The rows are grouped in 4 ways, from coarse to fine. Each group lies inside one group of the grouping before and may be the whole of it. The rows also spread widely along 15 directions, which tell nothing about the answers.
(in the rows, 128 means zero)
Known rows, each followed by its group in each grouping:
[129 163 100 144 113 116 133 113 106 118 120 141 144 130  81 189 102 130
 180 164 139 130 124  78 134 123  81 136 127 128 142  93  96 170 160 145] | q_613 Nagi q_15 q_975
[154 138  70 136 103 126 160  94  94 103 121 122 132 143 143  92 186 111
  85 110 141 173 128 168 172  98 154 121 146 144  90 179 142 169 108 118] | q_490 fega q_880 q_945
[177 188 151 159 164 149 117 168 136 173 122  61 148 118 167 107 162 141
 126 123 154 131 115 121  92 109 160 103 147 161 117 113 129 135  81 140] | q_613 Tamu q_493 q_838
[134 106 113 134 152 116 147 147 114 164 112 140 156 134 129 113 156  43
 118 102 134 149 120 149 116 134  54 146 162 119 131 146 121 112 110 154] | q_490 kido q_934 q_708
[208 175 102 158 130 124 121 140 141 134 131  97 178 133 114 199 111 164
 133 135 126  95 128  77 114 116 124 117  83 130 126 115  96 154 153 111] | q_490 fega q_710 q_774
[ 96 102 109 126 140 134 167 126  98 104 107 137 121 129 107  60 103 126
 119  48 141  94  81  80 118  84 164 131 141 202 114 156 146 116  72 159] | q_613 Nagi q_15 q_652
[138 157  72 144 122 136 141 115 139 133 123 111 112  71 125 156 112  71
 101 144 158 148 168 121 155 146 152 150  84  99 106 120 194 131 180 165] | q_613 Tamu q_38 q_45
[ 70 123 109  64 118 104 174 125 125 129 119 106 106  84 185  62 124  47
 123  65 103 149 127 125 166 154 147 109 154 123  93 138 229 135  93 194] | q_490 fega q_137 q_643
[ 92 155  88 151  95 122 189 131 155 189 104 101 119  67 107 132  41  93
 134 144 131 123 160 158 137 167 171 178 108 144 132 150 147  83 136 129] | q_490 fega q_710 q_774
[186 137  59 126 143 121 133 136 102 159 112 156 181 141  72 143  93 143
 114  79 130  89 119  79 114 111  82 119  93 122 125 132  88 129 126 140] | q_490 fega q_880 q_945
[140 143 101 161 115 140 133  85  96  49 158 146 135 158 103 147 167 102
 118 151 182 185 100  81 147  97  88 141 144 158 111  96 166 189 133 177] | q_490 fega q_880 q_945
[100  86 112 111 134  89 135 145 145 188 128  89 122  70 204  98  64  86
  84 113  94 127 142 140 120 177 174 130 104 107 103  94 202 103 161 123] | q_613 Tamu q_38 q_45
[121 133 106  78 151 160 123 150 134 137 160 107 103  92 173 149 175 111
 175 109 175  73  95  83  74 125  85 154  71 126 144 120 152 104 173 165] | q_613 Nagi q_15 q_975
[145 135 101 124 143 117 138 172 111 181  81  90 144 121 129  87  92 143
 111  82 104 100 132 117 129 112 187  92 146 162  91 142 129 126  87 129] | q_613 Nagi q_15 q_652
[109 111 108 100 140 151 156 125 164 126 129 132 158 152 119 131 116  66
 143  67  98  90 122  96 111 153  59 171  92 133 140 143 113 129 111 143] | q_490 fega q_880 q_945
[ 92  74 148 151 161 120 119 195 120 179  81 101 140 136 107 107 111  48
 118 135  87 132 132 144 115 134 118 145 198 155 132 111 116 115 102 131] | q_613 Tamu q_493 q_838
[127 217 118  77 146 135 113 195 109 182 149 114 151 120  72 110 118 157
 138 119 120 104  71 164 114 142  98 106 181 154 139 122  92 110  75 181] | q_490 fega q_137 q_643
[ 99  78 158 103 150  58 125 175 105 101 128 105 136  81 150 141 142  52
 124 113  60 108  84 135 146 115 135 102 187 115 145 144 139 125 141 136] | q_613 Tamu q_38 q_45
[172 179  96 128 146 111 139 140 127 187 133 132 175  93 109 107  82 135
  81  83 118 114 105 164 118 144 133 122 117 113 133 148 108  91 103 126] | q_490 fega q_710 q_774
[169 107  93 119 141 155  75 161  99 111 129  92 127 190 148 144 239 127
 101 155 130 138 123 143 130  94 112 120 149 149  92 121 113 189 159 106] | q_613 Tamu q_38 q_45
[119 245 159  73 149 154 102 110 178 118 178  84 123  71 184 124 141 156
 127  86 102  91  94 148 113 172 164 123  78  83 150 116 135 135 128 141] | q_613 Nagi q_15 q_652
[133 116 128 180 144 115 124 166 105 146 116 121 161 135  68 135  68 122
 109 143 130 130 102 100 109 114 126 136 165 177 131  93 118 119 107 149] | q_490 fega q_880 q_945
[158 203  99 127 107 103 152  83  98  78 143 139 149 114 102 164 152 172
 163 119 136 113  89 101 145  92 120 105 119 128 151 151  70 179 132 127] | q_613 Tamu q_38 q_45
[119 117  89 157 112 110 141  76 100 111 120 165 135 141 103 135 107  98
 107 134 143 172 131 107 142 135  89 151 127 114 119  92 139 164 156 145] | q_490 kido q_934 q_708
[159 118 125 177 157 137  62 134  77 154  81 122 139 154 135 123 167 135
 111 150 138 162 141 116 103  97 129 111 167 110 124  69  98 175 144 109] | q_613 Nagi q_15 q_652
[157 182  77 155 118 157 168  40 133 145 125 131 124 109 182  79 130 152
 116  83 199 155 143  93 105 125 150 142  55 124 113 117 156 153 119 132] | q_613 Tamu q_493 q_838
[153 212 143 156 146 120 145 124 139 100 109  99 148  50 103 147 118  82
 123  92 120 124 129 106 155 115 177 106 127  96 148 157 148 126 102 180] | q_490 fega q_880 q_945
[164 188 112 146 105 140 111 119 125  96 143  71 129 152 147 152 148 171
 115 167 141 158 131  97 151 118 176 103 129 161  80  83 170 203 137 136] | q_490 fega q_710 q_774

New rows. What belongs after each?
[124 125 112 117 126 164 125 101 122  97  87  88 113 168 180  82 212  88
 119  85 114 159 162 109 153 111 153 115 141 132  86 134 165 205  98 139] | q_490 fega q_880 q_945
[117 100 159 178 167 108  70 159  97 122  68 111 136  96  80 146  91  81
  97 134  78 128 140  86 130 113 170 113 171  93 148  70 134 141 145 149] | q_490 fega q_880 q_945
[157 170  60  92 111 143 194 164 147 201 118  88 151 131 151  95 145 108
 138  88 139 116 140 170 134 140 119 132 121 170  90 202 130 108  76 139] | q_490 fega q_137 q_643
[138 200  93 207 105 156 127  85 109 172  80 113 120 107  93 113 103 170
 108 166 165 170 170 161 124 123 198 153 125 125 136 111  93 144 126 103] | q_490 fega q_880 q_945
[153 162 134 133 135  89 133 158 127 191 138  99 171 103 151 152  72 190
 166 129 114  80  89 108  77 132 129 109 117 145 151 107  70 114 127  97] | q_613 Nagi q_15 q_652
[152 138 121 126 150 109 114 176 120 166  73  89 151 108 123 152 136  99
 149 111  84  94 151 107 130 116 136  96 146 108 133 135  94 146 127 129] | q_613 Tamu q_38 q_45
[155 216 103 161 127 182 114 104 131 105  88  98 129 151  96 129 151 142
 123 123 142 149 165 105 157 111 173 120 125 140  99 120 123 196 104 148] | q_613 Nagi q_15 q_652
[164 193  58 121  94 103 133 169 121 232 116  82 140  92 125 176  69 171
 150 192 132 128 169 139 131 164 142 109 110 115 103  92 128 132 171 129] | q_490 fega q_137 q_643
[155 105  89 146  92  71 183 101 129  90 112 111 157 109 166 176 119  59
 130 126 102 159 157  90 182 123 130 117 116 110  98 150 176 174 158 129] | q_490 fega q_137 q_643
[141 170 175 146 149 120 106 150 158 141 150  78 171 125 155 148 110 125
 127 137  93 131 106 120 104 154 126 121 142 128 141  83 119 147 109 128] | q_490 fega q_880 q_945
[122 195  93  98 105 152 165  99 174 123 171  88 125 127 174  99 118 148
 107 101 134 126 118 149 139 164 164 145  79 164  93 140 165 147 112 130] | q_613 Tamu q_38 q_45
[126 100 144 137 159 120 134 148 116 115 120  98 118  64 169 125 163  65
 132  97 149 107 103  89  99  96 147 130 126 120 148 140 175  98 136 166] | q_490 fega q_880 q_945
[130 131  83 144 110 119 143 105 116 218 100 128 143 119 156  91  65 184
 123 114 131 120 140 134  83 149 146 143  94 127 132  99  91 116 132  82] | q_490 fega q_137 q_643
[ 93 106  86 133 129 114 137 139  90 187 108 135 115  93 110  71  64 112
  89 119 142 145 125 138 118 140 156 138 146 139 114  96 171  97 122 158] | q_490 fega q_880 q_945
[162 156  91 171 130 139 160 111 104 172 113 153 150  93 110 131 152 120
 143 117 187 123 111 152  83 100  92 169 113 121 178 171  61  84 126 115] | q_490 fega q_137 q_643
[ 70 139 162 105 139 143 100 108 155 100 112  96 117 134 158  93 130 118
 102  86  41 112 123 160 140 157 186 140 136 112 135 121 111 165 117  92] | q_613 Nagi q_15 q_652
[ 90 134 189  88 142  88 100 137 109 117 129  91 112  90 203 151 201 112
 197 131  89 105  89 112  96 126 103 101 162  81 178  99 102 157 158 132] | q_490 kido q_934 q_708
[ 93  84 141 130 134 102 170 116 149 113 102 113 129  75 173 140 142  39
 157  83  90  92 127 120 119 125 128 160 110 105 170 178 113 110 145 107] | q_613 Tamu q_38 q_45
[158  95  92 128 147 117 116 144 122 159 119 123 140  88 149 161 106 114
 120 108 132  86 130  74  89 126 117 138  69  93 139 104 142 104 186 132] | q_490 fega q_137 q_643
[136 185 136 143 111 101 170  98 137 129 127 109 147  64 160 171 160 102
 184 132 125 120 120 146 122 125 117 139 116  87 187 175  73 128 139 107] | q_490 fega q_880 q_945
[ 80 176 158 130  95  82 179 103 114  82 131 100 109  55 165 132 163  67
 171 147 119 172 104 157 170 120 159 119 191 118 155 158 156 146 114 159] | q_490 fega q_137 q_643
[ 72 117  95  97 110  97 164 103  88 120  99 155 123 110 103 104 115  81
 152  94 100 133 120 115 155 128 104 126 159 114 141 138 127 150 115 158] | q_490 fega q_880 q_945
[157 153  84 172 113 142 123 133 107 140  51  95 152 183  61 130  85 171
 121 126  99 128 176  73 156 102 183 101 143 173  85 105  99 199  96 123] | q_490 fega q_880 q_945
[ 85 135 103  86  98 113 127 150 137 100 162  95 104 108 112 174 134 109
 120 171  81 107 107 182 162 155 148 161 130 131 131 144 134 133 186 112] | q_490 fega q_710 q_774
[187 102  70 128 121  67 110 120  67 166 140 134 143  91 183 143 147 160
  93 143 145 139 107 140 112 107 131  97 111  81 121 110 132 132 200  89] | q_490 fega q_710 q_774
[147  73  96 125 144 101 129 155 122 179  50  99 154 132 160 116 125  71
 116  79  63 109 180 111 139 126 140 102 130 101 104 143 118 151 129 101] | q_613 Tamu q_38 q_45
[111 172 104 149  96 121 124  87 112  70 136 113  99  95 115 164 132 137
 114 173 127 152 128 145 174 122 192 140 125 118 122 123 141 173 181 119] | q_613 Nagi q_15 q_652
[128 102 117 125 152 183  91 192 149 175  58  58 112 142 129 149 155 114
 155 116  98  56 173  90  89 120 157 150 101 140 129 124 103 128 149 109] | q_490 fega q_710 q_774
[161 231 131 144 124 148 126 161 121 134 146  73 132 105 114 130 168 182
 125 151 151 122  88 176 123 101 186 118 158 171 134 159  95 123  94 132] | q_490 fega q_137 q_643
[121 114 129 200 153 163 101  78  91 138  40 142 115 122 116  88 155 124
 125  96 150 132 155  97  87  82 161 150 129 109 168 110  69 149 124 102] | q_613 Tamu q_38 q_45
[146 102 122 131 152 142 129 178 162 147 133  72 142 134 157 140 139  90
 105 117 106  94 125 125 110 134 139 150 106 158 110 139 138 119 136 112] | q_613 Tamu q_493 q_838
[ 97 152  85  17 135 103 135 165  88 125 162 124 102  84 130 119 146 132
 171  87 135  70  64  83 127 119  97  87 130 135 125 123 167 128 139 209] | q_613 Tamu q_38 q_45
[140 144 114  85 123  94 193 120 150 142 151 102 167 105 204  99 131 101
 142  51 103 106  98 121 127 140 114 108 107 133 119 177 146 125  84 134] | q_490 fega q_880 q_945
[114  76 122 133 142 117 134  93 126 146  84 111 122 112 213  66 165  59
  80  73  87 156 157 157 133 134 164 133 126  85 118 140 149 150 128  88] | q_613 Tamu q_493 q_838
[134 191 104 119 142 160 124 137 121 163  86  95 114  97 138 101 163 108
 139 101 145 129 155 133 132 122 158 113 131 111 117 141 138 141 107 160] | q_613 Nagi q_15 q_652
[147 222 113 129 144 177 148 129 120 135  98 104 124 111 118  96 184 117
 163  85 180 128 125 114 126  95 138 115 140 152 124 165 125 141  67 184] | q_613 Nagi q_15 q_975
[127 160 102 113 128 125 149 120 129 171  81 105 132  97 148  99 128 128
 142  77 102  98 147 136 126 128 163 116 113 113 135 159  93 135 109 112] | q_613 Tamu q_38 q_45
[196 108  97 148 163 131  95 146 113 173  89 105 157 129 168 126 175 118
  95  98 121 113 150 126 101 103 133 112 105  96 120 133  97 140 149  91] | q_613 Tamu q_38 q_45
[ 73 112 187 128 169 170  66 128 152 121 124  99 113 134 156  91 134 112
  95  98  84 111 106 129  80 154 153 165 132 119 159  69 128 132 125 114] | q_490 fega q_710 q_774
[132 156  95 111 128 102 124 165  95 108  96 117 125  74  52 183  95 128
 155 119 103  71 120  65 151 100 154 101 127 116 142 130 124 132 157 179] | q_490 fega q_137 q_643
[ 82 102 159 150 155 162 110 158 110 127  74 100 116 145 104  91 159  84
 139 109 112 121 122 114 105 102 142 146 187 164 147 120 109 136  84 146] | q_490 fega q_880 q_945
[ 88 124 136 128 130 140 115 113 149 155 103  96 118 128 161 118 120 120
 135 126  86 117 147 131 109 158 147 155 113 114 142  93 104 155 144  92] | q_613 Tamu q_493 q_838
[115 141  74 120 102 162 143  76 153  61 129 123 115 155 122 145 150  84
  94 118 107 148 157 143 187 146 141 172  86 122  91 152 152 188 161 118] | q_613 Nagi q_15 q_975
[126 124 102 185 122 173 128 147 155 141  94  83 115 154  98 144 136  84
  85 165 131 146 175 169 139 142 164 192 124 161  99 140 132 131 147 114] | q_490 kido q_934 q_708
[116 142  84 129  98 141 119 109 115 133  92  98 107 143 134 126 112 148
 126 144 118 146 169  96 148 136 171 123 119 132  91  81 158 188 150 134] | q_490 fega q_137 q_643
[132 125 104 114 129 152 148 128 139 129 113  98 135 157 162 107 155 124
 136  83 118 102 125 117 121 117 136 139 108 164 106 159 115 150 108 110] | q_613 Nagi q_15 q_975
[154 123  83 100 141 152 140 119 125 159 130 107 126 147 194  53 173 152
  80  49 146 108 112 141  99 122 150 128  88 150  88 157 145 124 105 118] | q_490 kido q_934 q_708
[140 117  96 146 148 127  85 170 101 136 122 110 126 127  94 134 119  93
  62 159 126 157 134 141 149 128 149 125 159 134  91  86 171 143 156 156] | q_613 Tamu q_38 q_45
[ 97 180 157 144 123 148 136 162 162 119 144  69 133 137 104 152  82 155
 158 156 113  98  97 113 116 141 163 152 139 207 128 109 112 138 105 133] | q_613 Nagi q_15 q_975
[ 99 120 166 158 124 115 122  99 139 108 111 103 136 145 166 116 161 104
 108 127  71 152 124 178 131 142 149 152 159 117 144 134  85 164 126  73] | q_490 kido q_934 q_708
[ 82 142 182 150 156 125 115 143 172 125 117 102 154 112 111 134  50  76
 114 111  59 117 122 118 126 172 148 151 146 126 147  90 130 129 108 136] | q_613 Nagi q_15 q_652
[126 118  91 149 108 108 141  76  75  97  92 141 125 136 118  83 103 164
  99  89 127 144 119  81 147  89 187 104 138 151 104 111 145 175 114 124] | q_490 fega q_710 q_774
[135 109 109 148 123  99 163 126 121 137 126 102 114  38 183 113 147  93
  87 108 135 118 114 182 123 109 205 150 107 111 142 195 151  69 158 100] | q_490 fega q_137 q_643
[148 144 119 143 139 114 119 129 101 177  79 120 154 145 129 111 127 159
 142 101 111 115 131 107 100 117 120 106 142 122 134 108  68 153 108 113] | q_490 kido q_934 q_708
[131 134 131 132 149 138 121 173 154 174  63  75 150 130 126 143  95 108
 154  95  70  76 166  90 118 135 155 120 120 133 123 128  99 140 112 117] | q_613 Nagi q_15 q_652
[120 146 139 178 126 157 146 113 145 135  78 104 159 170 106 125 104 117
 161 113 116 130 150  75 111 125 121 148 136 167 135 108  90 170  79 128] | q_490 fega q_880 q_945
[111 142 124 123 126  69 136 176 135 172 144  94 147  73 127 121  48 103
  62 145  62 138 109 221 166 174 194 123 164 126 109 140 149  94 134 108] | q_613 Nagi q_15 q_975
[108  81 106 136 147 120 128 127 113 174  90 156 155 144 122  98 104  62
 104  96 100 145 136 151 120 148  81 155 148 109 131 120 104 126 122 112] | q_613 Nagi q_15 q_975
[113 164 136 131 152 116 134 149 106 142 105 136 153 107  68 115  75 142
 148  86 109  86  83 103 113 112 133 118 154 151 156 130  78 113  87 150] | q_613 Nagi q_15 q_975
[145 120  65 157  85  56 180 111  76 153 120 145 156 119 122 138  81 124
 124 161 139 177 121 143 165 117 122 112 160 148  99 135 128 151 142 112] | q_613 Nagi q_15 q_975
[173 176 117 167 133 128  86 139  85  96 124 110 138 121  85 188 184 141
 128 183 146 145 116 121 138  86 134 111 156 114 142 109  97 171 160 138] | q_490 fega q_880 q_945
[ 90 131  78 139 121 145 133  73  81 134  97 178 113 137 102  66 132  83
  94 112 154 195 140 159 151 132 110 153 161 115 116 112 140 158 116 149] | q_613 Nagi q_15 q_652
